Each cloud of rows lies close to a flat space through zero, with a little noise off it, and is much wider in some directions of that space than in others. After each cloud: how many dimensions does that space have?

-19,10,-5,28,37,51,1,-8,-2,-25,-28,-20,22,-28,-20,-5
0,-62,18,-46,8,-3,14,3,-6,-22,3,3,24,-8,1,7
4,-14,-4,11,13,24,-13,13,4,-25,-19,-8,-8,-11,-19,8
12,5,-10,-2,2,8,-19,8,9,-3,-9,-10,-8,-8,-12,14
4,-38,-1,-8,31,36,-14,18,5,-40,-29,-16,2,-28,-28,14
-5,6,12,-16,8,2,14,-9,-6,5,6,3,15,-5,5,-11
4,-68,10,-9,5,3,4,20,-6,-37,-12,5,-5,4,-11,7
9,-30,8,-49,-21,-38,14,-9,0,15,27,12,16,12,19,6
-3,-52,24,-33,5,-8,28,5,-10,-20,2,12,17,6,8,-6
-4,-41,16,-30,5,-2,20,-2,-7,-17,4,6,23,-2,5,-3
-6,-16,20,-3,19,17,10,8,-11,-17,-6,1,-3,-2,-3,-14
-4,15,-5,38,34,53,-14,9,1,-27,-35,-20,-9,-24,-26,-6
-14,45,-5,24,-22,-26,26,-28,-6,40,24,10,12,20,31,-18
-8,-12,33,-33,-35,-63,48,-15,-22,39,50,36,14,45,48,-30
-8,6,38,9,4,0,26,7,-22,9,12,21,-15,28,18,-37
-1,-10,27,-25,31,23,5,7,-9,-12,-8,-1,9,-13,-10,-17
2,54,22,23,59,73,-25,20,-7,-14,-38,-16,-24,-32,-38,-26
3,-43,32,-48,-12,-30,30,3,-15,2,22,20,9,22,18,-12
-15,-29,-6,-38,-27,-44,37,-36,1,15,31,4,58,6,32,12
7,27,-38,23,-32,-27,-23,-9,20,22,9,-6,-9,5,4,28

5

35,8,35,14,-5,-25,21,-15,-20,8,24,-13,15,12,13,22
30,6,-20,-41,-5,26,5,-7,-2,-15,-26,-19,-6,-3,-21,31
-7,-7,-14,-12,40,21,22,23,32,19,-2,15,6,-4,-31,-25
31,-14,-25,3,-9,15,-4,21,-7,-6,-14,-18,-49,-5,10,36
-6,-7,-23,-22,12,15,8,-10,20,-15,-13,17,-53,9,-3,-25
36,21,6,1,40,3,-15,12,-18,-9,5,-12,-2,10,32,37
47,19,34,-7,12,-18,10,24,1,-3,-22,-13,-35,9,-21,24
23,0,41,10,-14,-23,9,-3,-8,-4,25,24,7,5,4,18
-1,-18,-7,6,-25,15,-6,-32,-8,-13,4,-18,36,-31,24,10
18,-12,-18,10,5,2,14,36,31,25,4,40,-11,-5,-6,-26
9,-8,37,-3,0,-20,6,0,4,-8,5,12,-4,0,2,5
-16,-22,12,-27,61,-19,5,58,29,29,7,19,-17,29,-5,16
-7,-10,12,-1,16,-4,27,2,8,-3,-1,-5,-38,-1,-24,2
0,13,-21,-49,33,-18,-17,-10,9,2,-23,20,-18,1,6,29
-19,5,-16,-23,40,-4,2,-33,10,-9,-13,-8,-24,1,8,-20
10,3,-36,8,-14,-20,4,19,1,47,-9,11,-15,-18,-20,32
10,-9,-46,-8,-25,19,3,-18,-15,14,32,18,20,25,26,10
-24,-1,23,29,4,29,9,12,1,-14,-1,-24,19,-14,-35,-20
-5,19,14,44,9,-5,-35,46,-14,-1,2,26,-24,1,5,12
62,25,38,1,-27,-11,13,-8,-17,-16,-22,-47,4,7,-1,2

12

17,7,-34,-4,-26,-33,-13,-29,-14,-49,11,1,16,-2,23,-30
22,8,10,6,-1,22,15,-3,-12,6,-10,15,7,17,-3,1
7,6,-1,8,11,38,13,-11,-13,-27,1,23,-6,4,12,-13
-7,-22,23,4,4,-4,-23,44,-5,85,9,-14,12,42,-15,33
28,2,-41,15,-4,43,7,17,16,32,-24,20,-22,39,11,14
-7,12,-3,3,6,26,2,13,5,-15,-12,1,-19,-4,0,3
24,4,-9,-2,-10,36,7,8,-21,-17,-35,-3,-16,5,-24,11
-5,-18,30,-23,3,11,-1,-3,2,19,14,-2,17,32,39,-7
-20,-8,-7,7,-8,-30,-25,10,17,17,17,-10,-1,0,3,1
-6,-26,4,12,-8,-42,-15,-14,-12,16,26,3,18,-12,-25,-3
50,1,-48,12,-43,-3,-20,0,-29,-6,-17,6,6,38,-7,-6
18,23,-3,20,-18,2,4,-6,-4,-13,-3,21,4,7,-7,-12
14,-26,-26,-6,-8,42,4,-6,11,3,-17,11,-21,22,13,2
-3,-56,-17,-5,-1,-9,-19,2,-11,36,6,-12,-3,6,-19,18
-5,25,15,2,-3,35,5,22,3,-26,-30,-7,-26,-11,-21,9
-21,-20,1,-26,3,34,-13,-3,-8,-49,-2,-18,-20,-4,26,-11
6,35,-44,41,-11,-22,-3,-13,-2,-48,5,25,-11,-31,-17,-19
-40,-8,20,18,-5,-35,-44,18,18,40,60,6,20,36,39,-14
15,29,-30,12,22,-1,6,22,-15,18,-11,-6,-2,4,-8,20
-19,12,8,-25,-8,-25,-4,2,17,-31,-14,-33,-9,-35,-6,1

9

-45,73,5,29,13,-45,19,27,-24,-23,45,-38,-17,35,5,13
4,8,-23,1,-4,5,-10,6,12,9,-5,11,-23,4,31,-6
2,-30,10,-14,3,0,27,-5,1,-16,3,6,59,-11,-43,23
-26,25,24,9,13,-32,20,8,-15,-16,15,-18,-12,19,-19,-9
1,10,1,-6,0,-17,5,15,2,6,13,5,-7,8,-6,-23
-6,-50,6,-13,8,5,24,-44,17,21,-53,31,27,-33,-28,-2
9,27,-43,-1,-16,-9,-15,16,5,12,17,8,-27,-1,32,-4
9,-21,6,-20,-2,-10,19,3,1,-8,6,10,28,-6,-36,-5
-13,14,23,5,12,-17,11,9,-14,-31,8,-18,-26,21,-11,-5
-23,17,31,3,12,-39,25,3,-22,-26,12,-20,-20,15,-35,-13
-9,15,-19,4,-1,-10,4,1,3,0,1,3,-9,1,13,8
5,5,30,4,-5,3,-11,4,-31,-17,31,-36,27,0,-29,15
-9,27,-15,22,-5,15,-23,0,-8,6,10,-19,-2,4,36,28
27,-39,-11,-10,-9,43,-17,-7,17,16,-14,19,44,-18,8,17
9,-19,48,18,0,39,-41,-28,-24,12,-14,-34,9,-11,-5,2
1,6,-26,-4,-1,-3,7,10,9,-15,-1,11,-23,8,18,7
-1,-4,5,-5,0,-8,9,1,0,5,7,3,20,-3,-17,-3
-25,51,-15,9,6,-44,14,23,0,-6,17,-2,-58,28,20,-23
-6,24,-28,-2,-5,-21,8,11,-5,-19,13,-1,-32,5,12,9
-17,33,-20,23,-2,1,-21,-8,0,25,-6,-7,-33,-1,45,2

7

-6,-4,-8,18,30,4,15,-33,-5,16,0,-31,-14,14,-30,30
9,22,-21,8,-3,-1,20,-18,30,35,9,-25,-11,-15,34,31
-15,12,-25,14,-8,-9,51,8,19,12,31,-9,-7,-24,37,6
-5,10,2,-34,-19,33,-21,16,10,-27,5,-4,12,0,14,-7
-17,-23,-61,38,10,-23,5,-2,-19,28,8,42,9,5,61,22
23,-5,7,-22,-24,-19,1,30,-5,-28,-8,4,-4,-35,3,-31
-4,29,1,22,23,-6,5,3,-38,11,-21,-12,5,-4,22,-14
0,24,-7,1,31,-32,43,-17,-26,-21,-10,-23,-3,9,16,6
23,-12,-8,-16,9,-12,22,7,-19,-9,12,10,1,-22,-2,3
-12,-20,11,22,-14,9,10,25,5,1,-21,31,32,18,33,-8
-18,23,-4,-20,-1,-19,24,-24,13,-8,14,-15,-3,-4,8,3
1,-1,3,-1,1,10,-25,-15,14,-18,-25,18,1,-5,-25,10
25,32,9,1,-16,-7,14,19,-11,-13,-14,2,-11,9,-34,-24
17,-27,-30,-6,-4,25,-36,-2,-2,-5,24,28,-24,-22,-19,26
14,-12,3,-23,-10,-17,20,-50,-14,4,-5,-31,-26,-11,-43,26
-5,9,-37,17,27,24,-5,37,-27,3,0,8,33,34,27,-2
-1,2,-11,-6,-2,-8,-7,-23,16,-8,-11,15,3,3,16,21
8,-16,-35,-7,0,5,1,28,-1,-19,21,11,2,0,43,10
-6,10,26,-7,-35,16,-14,-18,10,-15,-7,18,-16,1,3,3
18,5,38,3,0,-22,38,-6,15,-17,-29,-9,4,17,-6,1

14

17,0,-5,-6,-10,16,-4,-12,-6,-16,-13,2,-9,-7,-27,-14
-8,23,-9,0,29,24,7,-5,9,-11,4,-14,-1,-3,17,0
-17,-1,10,25,26,15,3,28,5,51,15,10,29,-3,58,-4
-2,15,4,-1,-6,8,-3,4,-23,-8,-18,-17,30,-6,-13,7
-31,10,3,21,39,1,11,27,13,45,29,5,7,5,81,9
0,-3,8,2,-6,-5,-3,8,-8,2,-7,-2,19,-1,-10,6
20,-3,0,-7,-25,8,-9,-11,-14,-15,-18,5,0,-7,-39,-13
-3,-18,12,8,-7,-14,-2,16,1,17,-1,4,24,2,-4,5
24,-10,-5,-10,-15,13,-4,-21,9,-24,-10,6,-21,-5,-44,-21
-21,27,4,11,39,33,8,16,6,5,-2,-23,46,-5,20,10
14,-13,2,-9,-36,-23,-10,-6,-23,-2,-10,12,-12,0,-23,-2
-9,36,3,7,18,41,1,11,-24,-1,-18,-21,51,-13,6,2
-9,-3,9,6,-3,-7,-2,17,-11,13,-6,-4,32,0,4,10
29,8,-13,-22,-17,20,-5,-39,1,-56,-17,-9,-32,-7,-65,-18
-14,21,5,11,28,31,6,17,-1,5,-7,-20,46,-8,13,6
-15,-49,20,19,-10,-49,0,37,15,55,16,26,22,14,27,9
26,-39,10,3,-31,0,-9,0,8,5,-15,23,8,-6,-51,-24
22,-27,1,-4,-17,1,-4,-9,16,-11,-8,11,-6,-3,-43,-18
35,3,-15,-17,-21,29,-6,-37,-2,-40,-15,6,-41,-11,-53,-30
29,37,-13,-15,-5,63,-7,-37,-22,-53,-33,-20,-1,-21,-59,-22

5

-10,-25,16,31,-27,8,-12,1,-5,-29,-2,5,5,-14,49,-2
16,-10,-3,33,13,-13,-6,-10,-54,-19,-3,-41,9,2,13,-32
10,-17,-17,51,-27,9,-9,3,-29,31,31,32,6,-17,26,3
-1,-5,-1,-18,-5,36,20,-1,-22,-6,-5,46,-1,7,18,12
-34,-25,16,-6,19,16,34,-8,-13,2,25,-5,-12,-22,-10,1
-7,-17,25,-15,-9,7,2,7,37,-25,24,-15,14,9,-2,22
2,-29,5,16,4,4,5,14,-42,24,56,-8,-2,5,19,-5
-18,23,20,-36,8,-28,6,2,59,33,2,12,5,-19,-32,49
34,-11,-3,38,-12,23,3,14,-11,-11,6,-6,0,7,8,14
19,2,6,-15,-23,-33,-5,45,32,-5,4,-21,35,8,-9,4
-16,11,-5,18,-10,-13,-17,7,52,-7,-43,41,5,-16,-13,14
-23,-22,-15,9,-24,-4,-13,29,-40,-19,17,-1,32,5,48,-16
-25,-27,-9,-10,5,33,12,18,17,9,-2,13,32,-15,28,-4
-3,20,-30,-4,-35,-4,-7,19,71,-39,-49,-7,18,-10,12,-50
19,19,-5,-15,12,-6,27,11,-44,15,6,-18,-20,3,-8,-3
0,-19,7,23,-18,4,-27,6,30,-9,-3,-16,4,0,-1,12
24,-7,-18,23,12,-11,-1,30,-34,-22,7,-56,9,23,-3,-38
-41,-44,20,27,-9,18,16,-13,-33,-53,-32,13,7,-38,70,-53
7,16,4,11,-9,-16,9,-8,10,-37,-11,-30,1,-8,-15,4
-27,-8,5,2,51,1,21,-25,-43,0,23,-19,-20,-1,-1,-25

14

-38,-12,-1,9,-3,0,15,-33,-23,-23,-1,12,-2,-4,12,-21
-49,-11,21,6,-41,-15,-11,-3,-42,-21,14,43,-2,48,-18,17
-13,3,-12,13,-17,3,5,-5,-10,-19,10,-4,-8,1,18,-2
3,4,-10,2,-10,13,11,3,34,30,-3,-9,10,-20,7,-1
43,6,-4,-11,49,27,30,-15,13,5,-10,-24,4,-23,23,-24
1,28,-2,-14,-10,14,7,20,-12,-14,17,4,-18,15,-7,-14
18,-10,24,13,29,4,-13,-4,-16,-15,7,8,25,3,10,-14
0,-21,36,14,-2,-10,-20,-3,14,36,-29,-1,36,3,-12,30
-10,-5,26,12,-18,10,15,-25,-10,-4,21,14,0,12,-6,3
-10,-15,-21,13,23,14,11,9,41,10,5,-14,12,-45,16,32
12,-18,33,43,-25,-14,-20,-25,-9,4,6,13,21,18,13,-11
0,-5,35,15,11,-6,-33,19,-7,-9,13,16,24,6,-16,14
-54,0,-8,21,-3,-5,-14,15,8,-18,7,15,-4,-25,-1,-4
-18,-6,8,-19,35,26,39,-31,-4,0,-10,4,10,-20,2,-22
-10,-23,-22,4,40,-12,-4,11,59,38,-31,2,9,-47,-1,8
-31,-3,-9,-3,1,5,21,-19,15,4,2,-1,-10,-28,-8,-2
-25,-2,-33,-33,-2,11,26,-3,0,-4,20,0,-7,-15,-9,13
13,4,-16,-28,10,9,35,-5,18,33,-24,10,-16,14,-2,-16
11,40,-37,-35,-17,7,4,31,-40,-49,49,12,-45,32,-4,-28
57,-1,3,3,-1,-3,-7,-9,20,29,3,-8,16,-3,6,-23

11

-10,49,53,-18,30,0,23,-8,38,31,16,15,3,-9,-12,2
8,-26,-41,49,-4,-47,88,8,3,-14,-34,27,1,18,2,9
-6,-12,-6,18,-2,-5,40,-24,6,20,29,31,7,2,-3,23
47,5,0,-3,17,27,28,26,50,32,-17,-2,-47,23,28,-32
34,73,-32,2,1,-3,-28,-52,43,-35,-61,4,39,-46,-31,-23
11,4,48,19,20,-9,15,36,-9,-27,-5,17,-51,3,12,-5
-24,-8,-12,34,-20,-19,-40,-12,-15,-67,-23,-40,-7,33,2,-10
27,-11,-59,-36,1,10,-18,8,-17,5,-15,-16,26,-27,31,-6
51,12,-67,-10,-11,-16,27,-2,13,42,-61,15,29,9,-30,-12
-22,-3,15,34,-4,8,17,23,21,-25,8,18,-22,24,-38,21
10,-7,-18,0,-12,27,-32,15,9,-6,-18,2,23,-51,-16,-19
35,-6,-22,-15,-4,9,5,7,32,-18,-20,-4,-18,-41,6,3
-66,1,33,4,-9,-35,-10,-21,-41,-25,56,-11,17,-2,-5,53
75,0,44,-1,28,37,-34,46,80,29,-22,6,-46,10,-31,-21
-41,27,34,26,-6,-28,-35,-9,-18,-15,33,-16,17,6,-25,42
11,0,-64,-41,0,-49,-1,-30,-14,-9,-68,-36,48,19,12,-4
-1,9,23,-70,66,-38,52,42,-5,37,63,-22,13,21,39,4
79,32,-15,3,36,34,-31,36,66,-35,-39,20,-10,-16,-44,-33
-40,-18,-28,-8,-10,-25,18,-34,-21,-55,22,-33,17,4,23,-24
35,-30,-38,-90,26,17,-25,-26,19,22,-51,-13,32,12,18,-14

14

-15,32,27,32,20,-20,14,7,21,-14,51,4,17,8,6,6
44,17,17,19,-7,-10,13,-3,15,4,41,2,18,15,26,-44
-1,1,-6,24,7,-24,26,7,-3,-4,57,23,30,-12,56,-13
10,33,0,9,-19,-6,-5,-2,-8,-13,-37,-4,14,-6,26,21
34,13,-14,13,-9,-6,-2,-3,27,-20,-22,16,11,-8,18,-40
26,-5,7,-14,-5,10,20,2,-15,12,-16,12,-18,22,-1,-13
-11,2,9,5,-5,-5,3,2,10,-12,0,25,-22,2,1,-8
-12,10,-6,-9,-21,6,-19,-12,-50,29,-27,-33,28,-14,25,55
10,9,-4,-11,3,-7,2,1,8,-11,-10,26,4,-5,0,-4
-30,33,14,33,26,-20,43,0,12,9,52,41,2,22,13,-17
-7,42,-4,53,1,-31,30,0,10,4,35,-4,44,-3,65,5
23,-16,28,-17,-18,26,-28,8,12,-42,-40,22,-55,11,-39,-31
-5,-29,-4,-18,-28,17,-16,-7,-46,25,-25,-15,-12,-8,18,19
-42,6,-40,-14,-1,-9,-2,11,-36,-7,21,-12,14,-10,-6,25
23,-20,-17,-30,-12,7,-17,-3,14,-6,-34,13,-23,-6,-26,-25
-47,-50,-14,-47,17,18,-1,8,-45,19,22,13,-29,0,-44,21
5,-7,13,-18,-7,8,2,-1,-35,22,6,-12,2,8,5,24
-4,-13,8,7,-7,9,-11,-2,-10,6,6,-17,-1,-2,7,3
6,0,-19,-15,-9,-7,-8,8,20,-30,-30,1,-17,-10,-16,-1
29,-24,-26,-31,-10,6,21,1,-29,14,-31,32,-10,2,21,-22

11

2,1,-35,27,-2,-39,33,20,-25,14,30,-31,6,3,-47,-32
0,3,20,-13,1,20,-20,-8,14,-12,-17,24,3,-8,19,14
17,13,-35,5,5,-46,26,28,-20,-7,30,-19,29,-27,-66,-55
31,19,4,-20,8,-34,-7,18,2,-32,13,26,59,-55,-48,-45
12,6,-8,3,1,-20,8,10,-1,-4,7,0,15,-12,-22,-20
14,15,33,-27,8,18,-37,-11,21,-27,-21,34,21,-28,13,12
6,3,-13,8,3,-21,11,7,-10,-2,10,-12,12,-9,-22,-22
46,26,-12,-12,12,-50,-4,35,-2,-30,23,14,65,-67,-81,-68
15,7,10,-14,9,-13,-5,5,6,-17,4,17,25,-30,-22,-16
-11,-7,-2,8,-6,12,6,-6,-2,6,-2,-9,-20,21,14,17
-10,-11,10,3,5,11,1,0,0,9,-5,-7,-7,18,19,16
5,8,-11,1,5,-20,6,12,-7,-2,16,-8,11,-9,-24,-26
4,8,0,1,3,0,3,-3,-2,-8,1,3,8,-6,-2,0
-4,-3,-5,9,-2,-2,-5,2,3,3,2,-8,-9,2,4,8
-1,0,-20,17,-9,-24,28,11,-11,11,16,-22,-1,7,-28,-18
15,3,-10,2,2,-19,3,8,-9,-3,11,-3,18,-22,-31,-17
1,-10,-21,20,-6,-14,18,4,-7,11,10,-17,3,13,-9,-10
23,12,3,-15,10,-31,2,16,-4,-16,6,10,35,-40,-40,-34
3,5,4,-9,2,-1,-9,-1,11,-7,-2,7,14,-8,2,-4
-9,-4,32,-16,3,42,-27,-19,22,-4,-25,17,-9,8,51,40

2

2,14,-31,-17,-3,10,1,12,31,24,19,75,-16,-9,24,13
20,14,-28,9,-9,-3,17,-28,-26,8,21,-7,12,25,19,7
-14,8,-36,-28,18,10,1,-20,-7,14,-5,14,12,-24,23,44
-42,-26,-17,-1,-11,12,-18,0,47,-43,1,-34,24,18,-28,-67
15,14,-10,4,-7,14,21,1,-2,30,30,19,-6,46,-10,-6
-26,-1,-29,-6,20,30,11,-3,3,-14,3,-3,5,-20,4,3
-22,-27,37,-11,52,32,24,-6,19,4,13,1,-15,-12,-6,5
29,-11,-4,1,5,-11,-12,2,-12,-8,-17,9,-1,-34,0,30
0,13,-47,-38,-38,-43,-63,6,46,12,-8,46,22,-15,28,14
-38,16,-70,-21,-18,9,14,-44,6,-20,-3,16,14,0,40,-24
-47,-8,-7,5,28,44,34,10,18,11,-6,25,31,-9,-7,19
-26,-26,67,-21,55,13,40,-52,-18,39,-6,-19,14,17,3,37
55,-2,7,25,-51,-19,-19,33,-3,-19,-22,12,-46,24,-53,-56
27,5,43,18,-32,-17,5,-3,-11,-10,11,-26,-50,49,-18,-72
27,-19,44,1,-7,-17,27,-38,-21,4,-27,22,-33,8,1,-15
22,43,11,12,-42,-38,-20,39,-19,23,-19,25,-19,-6,18,17
17,-17,21,17,-17,-12,16,-17,-12,4,-16,3,18,25,-13,-5
33,-16,49,45,-12,-42,-28,33,-1,-35,13,-50,16,-10,-4,-20
-20,0,-6,29,-24,19,27,6,-8,-36,-20,-14,-10,15,-25,-57
-10,-19,39,-25,36,-9,-19,4,57,12,47,16,-10,-14,32,4

10
